All rows are made from the same 11 directions, up to rounding. Whole rows:
array([[ -8,  24, -38,  30,  28,  -8,  20,  16,   4,   0,  24, -28, -29,
        -26,  14, -14,  11,  11, -22],
       [-24,  18,  -3,   9,  -9,   4,  28, -57,  13,  -5, -22, -25, -23,
        -23, -11,   2,  22, -26,  16],
       [  2, -18, -12,  -1,  15,   2,  -4,  32,  -6, -17,   2,   4,  21,
         35,  17, -19, -42,   9,  12],
       [  2,  16,  17, -23,  39, -21,   4, -10,   5,  -5,  47, -30,   5,
         19,   4, -33,  34,  19, -17],
       [ 16,  11, -36, -28,  10,   2,  -3,  33, -40,  25, -11,  -8, -29,
         -2,  19, -16,   2,  15,  26],
       [-43, -14,   6,  42,   4, -41,  19,   6, -16, -47,  28,   2,   9,
          5, -11, -39, -50, -71,  54],
       [-40,  -7, -23, -18,  45,  11,  -1,   7,  26, -29,   5,   7, -18,
         14,  11, -22, -65, -12,  11],
       [  0,  -2,  17,  13, -37, -28, -27, -39,  -3,   3,  25,   6,  23,
         21,   8,  -5,  26,   3,  -5],
       [-45,  -1,  14, -20,  40, -23, -39,   0,  -6, -24,  33,   9, -36,
        -10, -15, -19,   0, -55,  33],
       [-18,   7, -14,  -8, -24,   6, -31, -63,  33,   0,  20,  18, -22,
        -10,   6,  11,  17,  -1, -15],
       [  2,  -5,  21,  -9,  -3,  14,   7, -14,  26,  -2, -20,  10,  10,
         -1, -12,  16, -12,   6, -17],
       [ 12,   5, -31,  10, -56,   2,   7,  -9, -33,  38, -43,   4,   2,
          4,  24,  12,  -8,  16,  20],
       [ 41,  -7,  -3, -42,   1,   4, -11,  37, -43,   2,  17,  15, -21,
        -19, -17, -13,  24, -21,  46],
       [-14, -11, -16,   4,  -1,  10, -55, -16,   6, -10,  -1,   0,   5,
         29,  22,   7,  15,   9,  -1],
       [ 24, -11, -16,  17, -32,  -7,  20,   4, -20, -17,  -6,   2,  14,
          6,   3, -23, -20, -10,  37]])

Rows cut short, each followed by the rest of it:
[-37,  14,  -3,  25,  36, -14,  20, -28,  25, -27,  24, -41,   0,   9]  [  7, -25,   8,  -7, -12]
[ 19,   3,  -8, -19,   5, -16,  -7,  -3,  12, -20,  49,  17, -20, -13]  [ -4, -34,  -7,  -1,   1]
[  3,  32, -16,  24, -16, -10,  38, -13, -16,  39,  -7, -33, -12, -25]  [  9,   9,  40,  18, -19]
[ -7,  17, -13,  11,  -2,  -6,  43,  11, -20,  24,   1, -12, -11, -23]  [-2,  3, -1, -9,  5]
[-28,  -7,   3,  -5,  39,   9,  -1,   6,  10, -19,  -1, -14,   6,  21]  [  3,  -6, -16,  -9,   4]
[-25, -23, -31,  52,  -6,  -4, -42,   6,  14, -42,  32,  17,  10,  15]  [ 17,  -4, -26, -20,   3]
[ -5, -12, -10,  18,  -9,  12, -41,   7,  16,  -7,  25,  30,  -6, -15]  [ -3,  29,   7,  -9, -20]
[ -8,   5,   9,  22, -45,  10,  43, -63,  12,   6, -51, -21,  25,   8]  [-2, 15,  4, -2,  7]
[ 37,   8, -35,   2, -35, -22,  37,  19, -32,   8,  -9,   7, -15, -13]  [ 13, -41, -39,   9,  34]
[ 25,  -9, -22, -27, -17,   6, -42,  -5,  24,   0,  31,  41,  -4,  13]  [ 20,  -7, -21,  38, -26]
[  -7,    5,  -19, -101,   24,    7,  -21,  -34,   10,    2,   54,   27,
  -36,   16]  [ 10, -36, -17,   2,  25]
[-40,  -5,  -5,  34,  19,   5,  24,  38,  -6,  17,  61,  11,  23,  -9]  [ -6,  38, -10, -26, -28]
[ 29, -26,  13,  34, -19, -17, -13,  21, -20, -36,  24,  -2,  45,  26]  [ -4, -19,  12, -13,  22]
[-14,   5, -13, -14,  12,   0, -14, -29,  14, -12,   5, -12, -10,  16]  [ 14, -18,   2,   7,   4]
[ 14,  -4,   4, -56,  -5,   2,   7,  23, -36,  29,  19,  28,  -5,  -2]  [ -9,  -1, -10, -11,  30]
[ 18,  11, -10, -34,   2,  12,  17,   9, -10,  38,  23,   3,   3,   2]  [  9,  10,  12,  32, -21]
[ 14,  -5,  30,  -6,  -6,  10, -10,  -1,  25, -11, -58,  20, -19, -29]  [-26,  14, -16,  -5,  -5]
[  8, -12,   2,  -1,  31,  -8, -32,  16,  13, -41,  -1, -10,   4,  28]  [ 11, -36, -14,  14,   3]
[-19,  21,   6,   6,  48, -36, -24,  29,   5,   1,  22,  -7, -40, -23]  [  3, -21,   2,   6, -28]
[-14,  -4, -32,  19,   3,  37, -10,  -7,  23, -11,  14,   6, -16, -24]  [ -3,  34,  15, -15, -12]
[ 26,  -9, -53,   2, -39,  19,   0, -10,  -7,   1,  16,   8,  15,  23]  [30, -6, -8, 25, 11]
[ -3,  -6, -15,   9,   3,  16,  15,  27,  -1,  -8, -50,   8, -19, -20]  [ -5,   5, -44, -14,  20]
[ 16,  26, -35, -14, -27, -14,  19, -34,  11,  17,  -1,   3, -35, -18]  [ 20, -29, -16,  32,  -8]
[-17,   2,  32, -14,   4,  -4,   5, -14,  -3,   1,  -2,   6, -14, -24]  [-31,  11,  14, -41,  18]
[ 12,  -7,  -3,  63, -25, -12,  -2,  47, -23,   6,  -7,  11,   6, -29]  [ -7,  23,   2, -13,  -7]
[ 51,  13,  -6, -37,  38,  -2,  -5,  28,   6, -17,  43,  -5, -39, -33]  [-13, -35,  35,  18, -10]
[-43,  38, -38,  21,  -9, -24,  -4, -71,  32,   4, -27, -22, -57, -20]  [ 29, -24,  -9,  13, -13]
[ -9, -17,  54, -26,  39, -25, -48,  50, -17, -22,  -4,  29, -22, -15]  [-35, -11, -15, -47,  30]
[ 34, -11, -23,  49,   2,   0, -47,  36,  27, -38,  33,  17, -12, -26]  [  2,  -1,  12,  16, -38]
[-17, -16, -28,  -5, -18,  25, -14, -18,  -5,  -6, -17,   9,   6,  22]  [ 14,  11, -17, -13,  31]
[  5, -19, -22,  -1, -29,  30, -27,  14,   0,  20,  17,  43,  12,   2]  [  8,  44, -11,   7, -15]
[ -5,  10, -39,  -1,  16,   3,  15,  35,   9,  13,  11,  19, -30, -22]  [ 15,  -6, -53,  18, -21]
[-74, -12, -27,  48,  37,  31,  -1,  -2,   2, -22, -28, -41,  18,  31]  [ 17,  27,  -5, -34,  18]
[ -1,  24, -20, -10,  -5, -18,  23, -15,   4,  21, -14,  -8, -23,  -4]  [ 21, -25, -26,  30,  -9]
[-25,  10, -15,  46,  14,   3,  14, -14,   6, -10, -46, -53,   8,  17]  [20, -1, 11, 11, -5]
[-11, -20,  22, -56,   4,  21, -66, -10,  18,   4, -43,  38,  -5,  28]  [  4,  19, -28,  11,   2]
[ -1,  -4,   4,  -7,  15,  -5, -17,   9,  15,   4,  52,  12,  20,  21]  [ 11,   1,  -1,  24, -38]
[-13,  -4,  -7,  15,   4,   2,  48,  -2,  31, -28,  55,  24,  -2, -30]  [-23,  -7, -44, -35,  -6]
[ 19,  10,  14,  35, -30, -25,  -7,   1, -32,  20, -38, -26,  10,  -1]  [ 5,  3, 44, 12,  2]
[-23,  19, -21,   3,   8, -11,  22, -48,  -7,  -6,  33, -46,   3,  21]  [ 17, -29,  38,  -6,  18]
[  1,   0,  -1,  13, -36, -21, -14, -24, -19,   7,   1,   0,   9,  13]  [10, -8, 13, -4, 17]
[ -4,  -7,  32,   9,  24,  -9, -17,  -8,   2, -31,   2, -30,  21,  24]  [ -8, -13,  36, -11,   7]
[  0, -19, -13,  20, -12, -15, -33,  48, -26,  -1, -10,  27,   7,  15]  [ 17,  -5, -45,  -1,  15]
[  6,   1, -17,   4, -56, -19,  12, -42, -14,   5,  -8,   6,  11,  20]  [ 19, -24, -20,   2,  31]
[25, -2, 29, -8, 16, -4, 24, 32, -1,  4, 16,  0, 22,  0]  [-15,  -1,   0,  14, -22]
[ 38,  -2,  42,  12, -30,   4,  29, -38,  44, -23, -38,   1,  16, -18]  [-30,   3,   4,  12, -24]
[ -9,   9,  19,  26,  52,  -9,  -9,  24,  11, -23,  10, -32, -14, -20]  [-15,  -3,  39,  -9, -22]
[  0,  -3, -20,  38,  -8,   7,  25,  -4,  10, -25,  12,  -8,   3, -16]  [ -6,  -2,  -3, -19,   5]
[-10,  -5,  -7, -29, -42,   6, -17, -32,   8,  33,   7,  46,   3,  10]  [ 12,  22, -30,  10,  -8]
[-16,  21, -24,  23, -34, -19,  36, -20,   7,  22, -26,  12, -31, -34]  [  8,  -5, -48,   1,  -5]
[-35,   0,  -3,   8, -20, -14,  -6, -43,  -7,   0, -13,  -9,  11,  29]  [ 16,  -9, -10, -14,  25]
[-18,  13,  -3,   3,   1,  -1,  19, -13,  -7,  27, -16, -22,  10,  15]  [ 15,   8,   5,  17, -11]
[ 59, -10, -13,   4, -13,  34,  37,  26,  18,  -9,  -7,   7,  17, -14]  [ -9,  10,  -9,  32, -23]
[ -3,   1,  11,  22,   1, -16,   5,  -9,  -2, -15,  -4, -22,  15,  13]  [  2, -15,  10,  -3,   5]
[ 16, -23, -21, -33, -31,  28,   2, -32,  11, -23,  19,  31,  13,  18]  [  0,  -8, -26, -12,  34]
[ 10, -21,  28, -27,  -8,  -7,  -6,  43, -51,  14,  46,  36,  16,  -6]  [-30,  14,   9, -49,  40]
[ 27,  -4,   2,  30, -45,  -5, -23, -29, -16, -10, -30, -17,  10,   3]  [ 1,  2, 53, -3, 22]
